The rows come from 4 hidden closed curves, with some noise, and rows from the same curve form a group. Each curve winds through 8 dimensions. The rows are also pushed far along 6 directions, which tell nothing about the answers.
Some rows, each with its group after it:
[-23  29 -40  52  12 -11  24  15  37 -25  -4  38 -16 -23  58 -48  31  40
 -43  22 -29]	J
[ 13  11   3  26  -6   6   4  16   8   5  -9  27 -33   0  -6  34  22 -16
 -62  -9   2]	K
[ 15 -17  10   6   8   8  26   1   6 -11 -12  -4 -37  32 -14  31   6 -53
 -41  -6   0]	K
[ 31  20   0  11 -22 -10  -6  -4  23 -29 -22  13 -59  -3  30  36 -14 -31
 -27  13 -28]	A
[-46   6 -52  17  33  28  32 -11  10  35  48  28   0   4  47 -21  -6  58
 -13   6 -31]	A
[-25  20  13  25  17 -28  -5  30  35   3  -5   6 -24  -8  24 -27  18   7
  18  -2  -4]	A
[  8 -18 -15 -35  -3 -36  16  30  -4  24 -30  18 -36  93 -20  12 -35 -27
  26 -32   3]	K
[ 40 -18  21  20  -6  16 -22 -17  -3   2  -3  -2 -20   3 -11  52  20 -26
 -22  10   4]	U
[ -7 -19 -13 -20  28  49  -1 -50 -11 -29  34  -7  30 -25  12  24 -24  22
 -41  55 -32]	A
[ 17   2 -40  11  -7 -42   0   9 -23  17 -34  40 -38  54   9  12  -4   8
 -22 -25  10]	U
[  7  21 -31  44  22   5  34  17  49  24  16  25 -47  43  72 -27  19  15
  -9  10 -46]	K
[-23 -27   1 -17  14  -1  17   0 -28  32  -1  19  14  40  -1 -17   3   0
 -14  -9  16]	K
[-13 -27   4 -25  25  18  34 -19 -24  18  18 -27  13  47   6 -35  -2  -1
  17  -7  29]	K
[  5 -43 -20 -21  26  22  16 -57 -53 -26  -3 -37  71 -17 -83  22 -22 -14
  -8 -10  55]	K
[ 21  28  21  28 -23 -33 -63  29   1  19  -3  47  -6 -32  -5  27  43  18
 -40   6   4]	J
[-29 -36   7 -20   2  66   0 -19 -28  73  49  36  37 -11  18 -16  11  56
 -11  11  12]	U
[ -8   4  -2  -3  -6 -74 -20  26 -18 -13 -55 -16 -27  18 -27   4 -19 -16
  34 -40  28]	U
[  4   2 -28   4   4   6  14  -9  16 -13  10  16 -30 -11   6  12 -19   4
   5  -3  -5]	A
[ 31  57  34  53  -9 -19 -33  35  50   1  -5 -23 -39 -36  21  18  30 -29
  17  -9 -20]	J
[-23  30   0 -19 -15 -36 -27  18 -35  80 -10  54 -17  41  39   1  -6  48
 -15 -23  23]	A
[ 31  16  25  30 -43   7 -32  -3 -16 -21 -31  -9  -3 -58 -22  35  29  -5
 -33 -11  29]	J
[ 20  39  44  54 -50  -6  -4  33  58 -26 -30 -42 -35 -45  12  -1  33 -45
  43 -20 -26]	J
[ 16  12  28   9 -11 -46  -2  -3   3 -48 -57 -42 -19  12 -18   8   0 -47
  21 -13  28]	U
[-57 -46 -29 -47  25  -4  34  -5 -40  44  18  12  45  58 -21 -47 -24  38
  36 -22  27]	J
[ -1  -7  13 -23  19  18  33  -3   6  -6  15 -43  37  21 -22 -38  -5 -23
  48  -5  18]	J
[-39  10 -25   1   9  31  30  -4 -16  62  68  51  24  26  18 -41  36  72
  -3 -18  28]	K
[ 10  -1 -11  24 -11 -12  -9   3  28 -20  -2   7 -62 -20  30  23  -3 -11
 -23  12 -39]	U
[-21   3 -22  28   4   5  31   7  39   9  68  -3  12   2  45 -93  48  39
  59   7 -25]	J
[  3  11 -62  35  24   7  13   4   3  19  -7  64   2   6  26   5   3  40
 -72  11 -20]	J
[  8 -18 -44   0  22  -1  49  10  26  -4  31  -5 -27  59  42 -59  -5  -6
  42   3 -42]	U
[ 12 -29 -22 -16  18  74  45 -57   1 -24  50  13  24  10  23   0  -6   1
 -32  51 -31]	A
[ 25  -5  -9  27 -29  31  -1 -10 -15  22 -14  33 -13  -4  10  35  18   6
 -61  -3  -2]	J
[ 23 -43  38  24   8  52 -19 -37  34 -31  30 -39  -6 -63   4  32  19 -34
  -7  50 -36]	J
[ -5  54  19  16 -10 -44 -23  53  30  29   5  25 -21  16   2 -13  32  23
  40 -27  15]	K
[ 23  32  19  35 -26  33  -4   1  34  16  39  -5 -18 -24  20  24  30 -14
  18  -4 -30]	J
[ 31  47  48  41 -39  -5   2  64  77  33 -38   0 -68  42  58  13  21 -55
  30 -11 -66]	A
[  5  23  21  23   6  26 -15 -25  31 -13  35  -9 -11 -53  43   0  19  17
   4  34 -12]	J
[  1 -12  62 -22 -21  -5 -17  10 -29  31 -28 -19 -26  22  -7  22   3 -40
  -2 -27  36]	K
[ -3  41  19  41 -33 -38  -2  36  24  32 -45   6 -35   9   1  19  16 -29
  16 -52   6]	K
[ 10  30  -7  33 -20 -20 -23  -4  26 -53  -3   1 -32 -57  11  14  15  11
  -8  12 -15]	K
[  4  21  31   3 -15   4 -27  10  -1  -7   5 -12  29 -70 -51  -6  20  18
  43 -25  64]	A
[-18  18 -37 -36 -13 -93 -10  22 -29  -5 -51  28  -4  51 -32  -1 -44  10
  24 -36  25]	A
[-28  32  61   1 -14  32   0  -2   9  21  14 -66  27 -17  29 -24  15   2
  51  -4  -3]	A
[ 31 -12 -64  40 -11  -9   4  20  11 -51 -35  22 -24 -52  -9  -7   1   4
 -50   0 -24]	U
[ 42 -45 -30  -9  35  58 -10 -46 -32 -60  24 -10  45 -67 -34   6 -12  14
 -16  38  17]	U
[-18  -9  39 -35  -6  10  27 -13  -7  31 -11 -33   7  57  37 -40 -14 -12
  52  -4  11]	A
[ 19 -28  36  -3 -11 -14  -5  14  17   6  10 -33 -18  29  -1 -19  23 -47
  41   0 -13]	J
[ 20  19   5  -3 -30  -8 -12  23 -28  63 -25  32  -7  40 -10  33  -1  -8
 -23 -39  20]	A
[ 28 -40  30  -3  -5  46 -11 -30  -9  21   0  27  -1  18  -2  51  14 -15
 -46  31  -1]	U
[ 21 -23 -41   5  10  31  14 -10   3  18  15  54  22  23 -27  36  -4   8
 -36  11 -17]	K
[  0  41 -46  54 -10 -52  -4  10  14 -58 -17   3 -17 -49   2 -32  29  39
   7 -15  15]	U
[ 56  17 -23  67 -13 -23 -11  26  29 -68 -61 -23 -40 -55 -16  25   8 -52
 -22 -12 -22]	U
[-10  -1 -34  10   4   8  27 -16  19 -48  -8  -6  13 -23 -10  -5 -18   6
   9   9 -18]	J
[ -6 -53 -36 -39  38  -3  50 -27 -39   7  22 -30  17  85  -2 -41 -27 -24
  39 -14   5]	K
[  0  17 -30   1  10  -8  -3  11 -19 -34 -24 -12  13 -37 -17  -8 -17  23
 -38  -4  14]	A
[ -8   6 -51  21   6   3   3 -34 -23 -62  45  10  17 -54 -17  -4  27  43
 -40  12  12]	J
[  8 -30   2  12  -4 -17 -13  15   3 -36 -44 -28 -36 -33 -13   9 -16 -29
  -1  -7  -5]	U
[ -12   21  -45   46   13   17   -3  -50    1  -70   15    8   25 -103
  -20   32    7   32  -55   20    3]	U
[-27  22   5  -3   3 -35  16  14  -2 -37   1 -33  11 -11 -33 -50  20   9
  42 -30  54]	K
[ 21 -15   2 -44 -11  45   7 -12 -30  53  14  19  34  58  -5  17 -20  10
   1   4   1]	A
[-14 -47   7  -3  14  40  22 -19   6   0   1 -10  -3  -2   8   5 -10 -18
 -18  19 -20]	U
[ 10 -48 -15 -17  36  22  -4 -43 -25 -61  31  -4  49 -33 -61  15   4   1
 -43  43  17]	U
[  7 -16  69 -27 -38 -24 -10   8  -9 -30 -41 -56  -6   7 -30 -12   9 -54
  42 -13  35]	J
[-41 -44 -60 -45  45  -2  45 -11 -42  17  46   1  20  52   1 -68 -27  38
  33 -14  16]	U
[-21  24   5   7  18   0  36   6  39  25  57 -17  -5  53  31 -55  30  22
  86 -12   3]	K
[ 18  28  -2  54  -5  15  16  10  62 -14  11  -9  -1 -20  10 -11  32  -8
  38   3 -30]	K
[  3   3 -61  13  -9 -12  -2 -29 -12 -76 -36  19   7 -69 -43  52 -37   3
 -72   9  -9]	A
[  6  23 -52  22  15 -36   7  36  22   1 -11  47 -52  37  28  18 -11  -1
 -51   2 -50]	A

New rows, each followed by its group:
[-27 -13  -7 -58  28   7   1 -41 -44 -53  45 -25  54 -19 -55  -1 -21  19
  11  15  36]	A
[-10  12  -1 -11 -14  -2 -10  35   1  54  20  59 -11  34  42 -41  21  56
   9   0  -1]	K
[ 21 -17   5 -17  12  30  19 -45 -10  -1  26 -22  -2  43   8  40 -18 -42
 -10  19 -26]	A
[ 22 -31  38 -39  12  -9  17   0  20   1  -9  -4 -40  85  13   0 -17 -59
  40  13  -5]	A
[-13  -3 -76  -7  13 -50  52  -3  17 -53 -24  39 -69  53  34 -14 -43 -13
 -27   2 -35]	A
[ 23 -15 -62  47   5  23  26  -3  21 -66 -21  -4  -2 -62   2 -27   0   7
 -14   9 -23]	U
[ 15  -5 -47   8   2 -25   5   0 -23 -58 -18   8  10 -20 -19 -25   4   7
 -42   6  10]	K
[-21  13 -32 -13 -10 -19 -19 -13 -23  -2  27  39  15 -20  -5  -7   5  68
   1   0  22]	K
[-28  17 -30  -3  14  17  27  14  18  20  46  30  31  15  12 -46  11  50
  35   0 -14]	A
[ 19  21  39  -7  -3   6 -11 -28   9 -31  17 -50  37 -17 -22  -6  13  -9
  80   5  32]	U
[-37 -18 -41 -51  45 -16  55   6 -23 -10   0 -40  24  71   5 -79 -44  21
  49 -12  16]	A
[ 30 -42  31  -9  -4  32  23  23  24  49   3 -29 -32  71  39 -36   3 -38
  76  -7 -29]	U
[ -2 -14 -15 -27  14  -7 -19 -35 -41 -27   2 -16  20 -26 -29   7 -29  25
  36  -4  45]	U
[  7  51   7  24 -70 -31 -40  12 -20  15 -29  30  12 -50 -20  12  31  39
   0 -41  46]	K
[  7  23 -54  45 -10 -35  29  26  34 -41 -77   6 -47  -3  31  -8 -26 -16
 -42  -7 -43]	A
[ 18  -5  62 -22 -26  14 -50  -4 -11  16 -22   9  19 -24 -66  75   0  -6
  -5  -1  49]	K
[ 23 -22  23   7  23  25 -25 -12 -15 -28 -13 -10  13 -39 -54  77   0 -43
 -74  19   5]	J
[ -2  17  19  -2 -13 -10 -26 -10   8 -23  21 -15   1 -32   4 -12  13  26
  46   9  14]	K
[-10 -28 -23   5  31  48  27 -24   6 -76  -2 -17  30 -72 -27  -7 -10   5
 -58  36  -1]	A
[ -1  34  -2  28 -34 -36  -2  33  16  42 -34  33 -45  37  70 -48  22  41
  49 -26   6]	U
[ -5  30 -21  35  24  20  61  -2  57 -56  11 -40   0 -14  27 -53   8 -16
  30  10 -29]	J
[ -6 -39 -69   2  46  57  42 -62 -16 -26  28   9   8 -10  20  17 -33  18
 -76  40 -31]	A
[ -6  56 -44  49  -8 -13  -7  16  27 -39 -31  41  17 -93  -2  -6   6  43
 -56   5  -2]	J
[ 57  56  23  72 -43  17 -47  -7  38 -21 -20  28 -20 -84   4  82  38 -18
 -58  18 -23]	U
[ 21 -25 -30  16  22 -19  46  -5  14 -92 -27 -52 -22   7   3 -42  -4 -59
  -6  12 -25]	K
[-50  11 -21 -28  14 -22  49   6 -10   7  -1 -17  23  80  45 -73 -17  21
  24   0 -21]	A
[  2  19  78  -7 -12   6 -60  23 -13  42  15  -4  28 -39 -36  16  38   9
  31 -16  54]	K
[-22  29 -14 -24  -2 -38 -17  17 -40  -6 -28 -24  60  -5 -30 -30 -19  42
   9 -18  30]	A
[ 21 -23  11  -9  -6   3 -15  -4   3  35   3  25 -62  44  28  56 -15 -32
 -34  12 -34]	U
[ 10  -3  -5 -19  -9 -39 -20  32 -10 -33 -35  20 -15  -1 -21 -10  -5   4
 -18   1  16]	K
[-23   3   5  -6 -15 -18 -40  15 -40  63   6  39  19  -7 -25  18  14  43
 -10 -29  37]	U
[ 28   8  23  33 -31   7 -36  13  12  -1 -40   0  -9 -60   8  22   7 -10
 -13   3 -12]	K
[ 13   4  68 -39  -8 -15 -28  20 -27  21 -26 -18  -7  40  -8  17  -1 -37
  -7  -4  29]	A
[-15 -34  -1  -8   9  -9  -3  -7 -18 -39 -31 -30  21 -37 -57  16 -17 -20
 -15  -8  19]	J
[ -5   1 -31 -33   6 -15  22 -20 -36  12  12  -2  18  62  -6  -4 -23   0
   6 -15  11]	A
[-15 -11 -35  35  19  -9  20 -15  28 -66 -14 -14 -22 -58  21 -26  -1   2
 -40  25 -24]	J
[ 22  -8  37 -37 -12 -11 -12  22 -27  40 -27  15  11  78 -39  37  -6 -39
   5 -19  21]	J
[ 43  41  47  37 -37 -11 -41  50  27  55 -41  13 -10  -1  20   4  32  -5
  24 -17   3]	K
[ 27 -17 -46  22  18 -36  19   1   0 -78 -48 -39 -35 -14 -16   3 -26 -59
 -29  -7 -20]	K
[ -8  -7 -64  35 -13  53  47 -47   4   6  39  37  12 -11  29  -4  13  40
 -31   7 -27]	K
[-16 -31  16 -16  10  41  47 -38  23 -14  17 -22   4  30  20  -7 -15 -31
  30  24 -28]	A
[-32 -17  13 -21  28 -36  20  -6  -4 -77 -38 -63  -2  -6 -36  -8 -30 -47
   7  -1  14]	A
[ 11  28  64   9 -54 -45 -53  54  32   0 -56  -6 -25 -34   2  -6  15 -16
  46 -13   2]	U
[-16   6  22 -26 -19 -61 -28   6 -14 -20 -28  -6 -10  -4 -40  22 -10 -14
  -8 -11  28]	U
[-11  37 -44  68 -22 -11   4  16  18  -8 -28  61 -12 -55  38 -18  37  45
 -82   2 -15]	K
[ 34  -1  25  12 -12  32 -18 -21   4 -34  -6  25 -16 -24  -9  76  14 -38
 -86  38 -22]	J
[ 32 -18 -80  19  19 -11  15 -29 -32 -82 -41   8 -24 -35 -20  28 -35 -11
 -72   2   6]	U
[ 17  19 -48  52 -43 -32  11  -5   6 -54 -59  18 -34 -38  -2  28   0 -19
 -62 -15 -19]	K
[  6 -10 -50  10  12 -45  22  -4 -12 -31 -25   2 -26  40  -4 -14 -10   0
   5 -15  10]	U
[-15 -22 -49   0  20 -11  45  11 -23  26 -32  21  10  52  -5 -30 -20   0
 -22 -30  11]	K
[  9  32 -10   8 -15 -18   9  21  24 -53 -29 -31  16 -25 -20 -27  -6  -4
  35  -8  -3]	A
[-42 -11 -43  -5  25  30  16 -26  11  15  68  29  37 -41  10 -30  -6  59
  -2  22 -16]	J
[ -1 -35  -8  13 -10  60  31 -21  -3  22   5  15  -1  -6  26   3   2  -9
 -31   6 -26]	K
[ -9 -52 -42   6   9  39  58 -26  -4 -21 -11   2  -5   9  11 -12 -21 -23
 -34   9 -31]	K
[-31 -34 -45 -25  30   8  20 -17 -26 -21  -8  16  34 -16 -64  14 -36  26
 -24  -9  34]	K
[ -4 -63  55 -88  15  77  -4 -31 -49  81  21 -11  32  66  -9  42 -47  -6
  14  16  21]	A
[  0 -23  19  -8  -2  25  11 -24 -15  36  10  -5 -29  36  38  16  -3 -16
 -12   3  -8]	K
[-22  12 -14   5 -21  -4  29 -26  -1 -27  13 -36  33 -19  -4 -55  11  25
  72 -21  28]	K
[-12  -9 -40 -25  13   2  17  -6 -15 -20  10 -13  18 -20   4 -50 -35  28
  52  -9  10]	U
[  0 -61 -18 -32  24  46  11 -36  -6 -51  20 -18  38 -47 -32  -4 -30  -2
  -2  38  -8]	U
[-35  25  31 -27 -13  15  40  -7  -9  59  47 -28  24  66  44 -73  20  19
  95 -28  25]	A
[ -5 -20  43 -11  -8  75  11 -42   9  24  37  -2  30 -12  11  17  10  -4
  15  27  -8]	A
[-14   0 -34   2  14 -12  41 -24  31 -78   6 -12 -39 -15  18 -21 -19 -14
  15  13 -15]	A
[ 44   6  28  35 -29  23 -35   9  30  23 -28  48 -28 -25  -1  87  11 -34
 -63  15 -34]	A
[ 27 -17  42  27  12  59  22 -19  34 -23  20 -42 -28 -17  -4  36  26 -61
 -20  16 -13]	K
[  9  25  55  23 -34  -5 -41   5  -9  55  -9  13   0  -6  17  22  39  -3
  -5 -12  19]	K
[ 24  18  15  24 -10 -14 -16  29  36 -13 -10 -22 -40 -27  14   9  -1 -41
  22  -6 -37]	U
